The rows come from 4 hidden closed curves, with some noise, and rows from the same curve form a group. Each curve winds through 6 dimensions. The rows are also pushed far along 3 directions, which tell nothing about the answers.
Known rows, each followed by its group:
[  7.6  11.9   2.1 -19.2  31.5  16.4  -7.1  26.4   5.1 -24.9  15.6  -3.6
 -17.1] -> q_223
[-21.5  26.5  -8.0  38.1 -24.3 -15.9  16.7 -12.8   1.7  27.6 -12.0  -5.5
   9.9] -> q_753
[  9.1 -23.3   2.1 -23.3  18.1   5.9  -7.1  -0.6   2.6   0.7  14.5  10.8
   0.2] -> q_858
[  5.9  16.9 -18.1   1.5  -3.6 -10.3 -12.2 -11.1  -9.3  -2.0 -10.0  17.6
   8.1] -> q_753
[-41.3  28.4 -29.2   1.2 -38.9  18.8  25.0  25.5  -6.0  63.7   2.8   2.4
  18.4] -> q_753
[ 10.2  13.4  -3.4   4.2  25.3   0.6   0.5  26.0   8.2  -9.5   7.2   1.8
 -30.5] -> q_858
[ -8.5   3.9  -5.2 -20.8  -6.8  15.3  -4.4   4.5  -7.4  14.3  16.2   2.6
  11.0] -> q_753
[-13.4  10.6  10.9   7.6  -5.4  -4.8 -15.0 -30.9  -6.3  -0.7  -6.3  -8.7
  22.2] -> q_753
[ -9.0  13.1  -4.6  -1.7   5.5   3.5   0.0  10.5   7.8 -14.1  14.2   6.6
  -3.2] -> q_223
[ 15.2 -11.3  25.2   7.0  15.7  -2.4   1.3   8.2   5.1 -30.6 -21.8 -18.3
 -12.7] -> q_223
[-29.2  12.6  38.1  37.4 -19.2 -11.9   5.0 -18.0   9.5 -28.1 -22.6 -44.3
 -16.2] -> q_219
[  9.8  -3.3 -13.0 -33.1  15.9   8.3  -1.8   0.4  -2.4  -0.1  14.2  17.0
  17.8] -> q_858
[ 26.0 -12.1   0.0  -2.2   2.8 -14.3 -19.8 -30.5 -11.4   1.7   3.0  21.4
  23.8] -> q_753
[ 4.2 -3.4  0.9 21.5  2.7 -3.5  3.6  3.5  7.3 -1.4 -1.2  2.8 -0.2] -> q_223
[-19.2  -1.1   3.8   3.4 -18.9  13.7   9.0   3.5  -2.4  13.5 -12.7 -12.4
  18.1] -> q_753
[  6.5 -15.0 -31.6 -47.5  25.3  22.7   2.9  25.9  -3.3  42.7  23.5  34.1
  13.1] -> q_753
[-18.9  10.8   1.8  -5.7 -10.8  13.7  10.7   9.6  -2.5  21.1 -10.5 -15.9
  10.2] -> q_219
[ -4.7   7.8 -10.1 -16.0  17.1  16.7  -8.8   1.6  -3.4   9.6   3.3   7.2
  23.3] -> q_219
[ -2.2  10.6 -49.2 -25.3   4.2  25.0  15.4  30.9  -6.4  66.1   0.5  34.6
  44.5] -> q_219
[  7.3   8.1 -21.6  12.4 -20.4 -20.7   0.0 -27.1 -10.6  13.9 -11.2  32.2
  46.2] -> q_223
[  6.3 -10.3  17.1 -12.9  -3.8 -25.6  -1.7 -15.6  -0.2 -31.7 -19.2   9.3
   6.7] -> q_858
[ 19.4   5.1 -34.4 -26.7  22.1   1.4   7.8  32.6   2.1  33.9  40.5  42.2
 -10.1] -> q_858
[ -8.7 -12.4  -2.6   3.4 -13.1   2.3  23.1  29.6   8.8   8.5  11.9  -2.3
 -35.2] -> q_219
[ 30.9 -23.2 -18.1 -30.4  32.6  -4.3 -11.9   1.6  -2.0   8.0  13.8  41.8
   7.9] -> q_858
[-20.0  -6.7  20.4  18.0  -7.8  10.8  22.3  30.2  12.9   5.7 -16.7 -28.9
 -16.6] -> q_223
[ 13.0  -4.7   0.8  12.0 -15.1  -7.9 -20.0 -44.8 -17.0  -7.7 -28.5  10.7
  55.4] -> q_753
[ -5.8   7.0   1.5   2.6   1.7   9.7  -6.2   5.7   2.8  -5.1  26.3  -2.9
 -12.8] -> q_223
[ 14.0   0.8   9.6 -19.4   8.4  -0.7 -11.3  -2.5  -6.1   2.3  27.7   3.6
   1.6] -> q_219
[ 8.9 10.8 -8.8 -4.8  2.5 -6.3  1.5 10.6 -0.5 -6.2 13.8 11.4 -5.1] -> q_223
[-15.1  13.6  41.5  36.2 -15.7  -7.1 -17.3 -34.1  -1.3 -48.7 -23.4 -46.0
  -6.1] -> q_223
[-33.9   1.7  16.5  28.1 -29.2 -18.4  19.4 -15.6  10.1   2.4 -27.7 -22.5
  -7.4] -> q_753
[  8.2  -1.0  -5.5  -0.1   5.0   1.7   1.8   2.0  -3.8   2.7 -19.6   1.7
  16.2] -> q_219
[-35.2   9.6  15.7  26.3 -51.8  -7.0   7.0 -23.4  -5.7  12.1  -6.3 -21.7
  13.2] -> q_858
[  1.2  -4.0  -3.3  -3.7 -24.9 -12.9  -9.8 -22.6 -14.1  13.1   3.5  14.2
  16.8] -> q_753
[  4.9  -4.1  -9.0  11.9   3.5  -2.3  17.2  23.2  10.9  17.5  16.5   3.6
 -24.8] -> q_223
[  5.1  -7.8  21.3   7.0 -10.8 -14.4   2.8 -16.6  -3.5   3.2  -5.2  -8.9
  16.0] -> q_219
[ 35.3 -17.3 -46.1 -59.1  17.9  10.7 -19.8   1.2 -18.6  12.8  27.3  59.4
  22.1] -> q_219
[-35.6  35.6 -23.4  13.8  -8.3  23.6  31.5  43.7  10.1  42.2  -0.5 -17.4
 -12.5] -> q_219
[  6.3  13.3  -8.3   4.0  14.0   8.6   4.7  28.8   4.8  -8.8   5.3  -2.5
 -18.4] -> q_219
[ -5.8  -2.9   2.7  -8.7   7.4  15.9  -8.4  -2.7  -1.9  10.0  10.0 -12.6
  -4.7] -> q_223
[  2.8  -4.9 -15.5 -35.2  21.5   5.3   2.4  16.3   1.6   5.5  -6.0  26.1
  14.3] -> q_858
[-23.2   6.8  14.0  18.1   0.8  15.0  -0.3  -1.0   8.4  -6.0 -10.0 -26.3
  -5.0] -> q_223
[ -9.1 -15.5  38.4  41.7 -30.9 -27.7  10.6 -23.7   7.2 -24.4 -27.1 -29.4
 -18.4] -> q_753
[  7.6  10.1 -24.5 -16.5  18.4  21.4   2.4  28.2  -0.5  18.5   8.6  21.3
  22.2] -> q_219
[ 38.2  -7.8 -21.9 -41.9  17.1   4.9 -29.7 -12.3 -20.9  -1.3  19.5  38.4
  20.7] -> q_858
[-12.9   9.3   1.3  29.0 -13.8 -15.6  10.4 -18.5   4.4   4.0 -24.1  -4.8
  13.8] -> q_858
[ -2.8  13.9 -17.4 -31.7  19.3  15.8  -7.0  25.8  -3.2   7.6   3.8  18.2
   7.6] -> q_858
[-19.5  -0.4  11.2  -6.6   0.6   2.7  16.0  24.9  10.6  -4.8 -19.5  -9.4
 -11.0] -> q_858

New rows. What belongs after each?
[  4.4  -7.5  10.4  -0.1   5.3   9.9 -15.2  -2.5  -4.2 -13.0 -15.0  -3.4
   5.6] -> q_753
[-30.1   3.7   0.1  -4.5 -25.9   1.5   5.3   4.4  -2.6  23.2  -1.4  -2.6
  -6.8] -> q_753
[  2.9   8.4 -32.7  -4.6  19.1   9.3   2.4   9.9   2.3  16.9  -4.7  23.5
  14.5] -> q_219
[-33.1  38.5  -9.4  15.0  -8.6  14.0  20.2  51.7   7.8  28.0  -0.5 -11.7
 -26.9] -> q_858
[-18.6   9.9   2.5   9.0 -14.3  10.9   0.5  11.8   3.5 -12.7   4.9  -5.2
  -5.2] -> q_219
[  3.2 -10.0   3.3 -24.0   3.2 -10.9 -13.0 -22.0  -7.0 -18.1 -27.9  18.2
  32.2] -> q_858
[-23.8 -15.6  33.9  25.1 -14.0   3.6   7.2  12.0  17.0 -50.8 -22.1 -35.9
 -44.3] -> q_219
[  0.4  -9.2  17.3   0.7   0.1 -15.9   4.9 -13.9   7.4  -7.8  12.8  -9.2
 -13.0] -> q_753
[-14.4   0.3  19.6 -10.0  -9.4  -0.9  -4.9 -12.3  -3.2 -21.7 -11.0 -16.1
   4.0] -> q_223
[ 26.0 -13.0  -6.4  -6.5  19.6  -4.2 -13.0   0.2  -2.4  -5.4 -14.0  18.2
  -2.6] -> q_858
[ 12.3 -25.9  -8.3 -11.5  -0.1  -1.9   3.4  -8.1  -1.5  16.3   4.3  14.8
  10.6] -> q_858
[-10.1  10.4   1.0  30.7 -28.2 -13.9   6.9 -13.9  -3.0  24.1  -9.1  -1.9
  13.0] -> q_753
[-14.1  25.8 -19.2  -1.8 -10.0  14.4  -0.5  24.0  -9.1  24.5  -9.4   3.8
   5.2] -> q_858
[ 18.3 -15.1   1.0 -30.7  11.6 -20.7 -43.1 -53.4 -15.3 -37.0 -19.6  26.5
  25.4] -> q_753
[ -5.9  -4.9  -1.8  -1.9   1.9   4.5  27.8  44.8  14.6  10.4  23.0  -3.0
 -43.3] -> q_223
[ 14.0   6.8  -3.9 -12.8  21.6   4.2   4.8  35.0   8.3 -15.7  28.8   8.1
 -31.5] -> q_223
[ 45.0 -26.9  13.4 -20.1  47.3   1.8 -13.5   9.2   6.6 -46.4   8.8   1.5
 -21.6] -> q_753
[ -7.3 -10.0  45.2  -1.2 -11.4  -7.2  -0.6  -8.9  -0.9 -19.5   2.2 -38.2
 -20.6] -> q_219
[-12.7  17.8   3.6  30.8 -45.6 -28.4 -13.1 -48.0 -15.1   7.5 -31.9   8.0
  36.9] -> q_858
[ -0.2 -10.2 -14.0 -28.9  12.4  19.9  16.7  33.5   2.0  42.2  17.9   9.5
   2.1] -> q_219
[ 23.7  -7.1 -10.6 -16.5  13.1 -15.9  -8.8  -1.7  -3.5  -1.9  20.1  22.9
 -13.9] -> q_753
[  0.0  -5.6  -7.2  -7.1   3.3   2.6   1.4  -1.0  -1.7  -3.3 -13.7  -1.5
  -3.6] -> q_219
[-36.0  17.5  25.8  34.3 -36.8   5.4  13.7   0.2   3.8 -18.4 -30.8 -51.6
 -14.2] -> q_858
[-32.2  36.2 -17.3  30.2 -29.4  -2.4  18.7  15.4   1.1  19.7 -19.9 -10.1
  -9.2] -> q_753
[-35.9  24.2 -44.1   8.3 -34.1   8.5  19.4  15.5  -7.2  75.1 -15.1  24.1
  29.2] -> q_753
[  0.7  -3.7   3.8  13.4  -3.5 -15.0  -3.1  -8.1   1.3 -14.9 -24.4   0.4
  -9.3] -> q_753
[ -0.8   9.8 -20.3   9.0   9.6  12.4  22.4  31.4   9.2  21.4  -2.9   0.0
  -4.3] -> q_753
[  8.9   3.9 -19.3 -23.2  20.0   0.9  -0.9   8.2   2.3  -6.3   3.4  28.5
  17.8] -> q_223
[-31.3   1.5   0.1  21.1  -4.0  11.9  20.9  32.0  21.7  -4.6  -1.9 -18.2
 -42.3] -> q_219
[-15.1   1.5  -0.3  -2.9  -3.7  17.7  16.4  17.2   4.5  33.8  21.4 -10.8
   8.6] -> q_753
[ 20.6 -26.4  -3.7 -20.9   6.1  -4.9  -5.1   5.7  -1.1 -10.6  19.7  19.8
 -15.4] -> q_219
[-25.6   7.2  16.4  14.2 -17.9   6.6  21.1  11.8   9.9  -5.7   6.1 -34.7
 -19.1] -> q_858
[-12.5   4.1 -15.6  -4.2  -9.3   1.6 -11.4 -19.9  -5.5 -10.9 -13.6  10.4
  11.9] -> q_219
[ 13.3 -22.0  19.8 -29.5  15.9  -3.2 -20.1 -20.7  -5.5 -15.9  16.3   4.4
   6.7] -> q_219
[ -9.9  14.2   0.5   7.7   1.7 -12.0  10.0  14.7   6.7  -2.7 -18.4   5.7
  -4.5] -> q_858
[ 13.1 -14.7   5.2 -16.7  -1.1  -6.4  -4.1 -19.1  -7.7  14.5  -2.0  10.5
  32.2] -> q_219
[-39.9  30.3 -13.2  20.4 -27.0  -1.2  30.4  12.3   8.3  16.9 -19.3  -2.5
  16.5] -> q_223
[  2.3   2.6 -28.4 -38.3   8.0  16.5  -3.0  17.8  -9.5  25.2   9.9  27.6
  22.0] -> q_858
[  2.3  18.3 -35.9 -15.0  25.8   2.2  14.4  39.4   8.4  28.8   0.2  33.6
   2.8] -> q_858
[  8.6  -5.0  -6.4  -7.9  -9.4  -4.8   4.1  10.2  -3.2   2.3   8.7   8.5
 -14.2] -> q_753
[-11.6   2.9 -20.4   8.8 -11.4   8.0  19.1  26.7   6.7   8.7 -11.8   3.9
 -13.6] -> q_219
[  6.3 -10.8  35.0  14.5   1.6  -6.1 -26.3 -29.5  -1.2 -48.6   6.9 -19.2
 -12.8] -> q_223
[ -7.4  15.1   3.1  -6.0 -21.1 -16.4  -2.5  -4.0  -8.8  -9.5  -9.9   8.3
   6.5] -> q_858
[  0.6 -15.3  10.7   2.7   8.3  -8.3   8.2   4.0  13.1 -21.0 -13.1   1.4
  -4.9] -> q_223
[ 47.8 -16.6  -8.0 -35.9  18.5  -0.9 -39.8 -36.0 -23.3 -12.1  20.2  35.1
  45.5] -> q_753
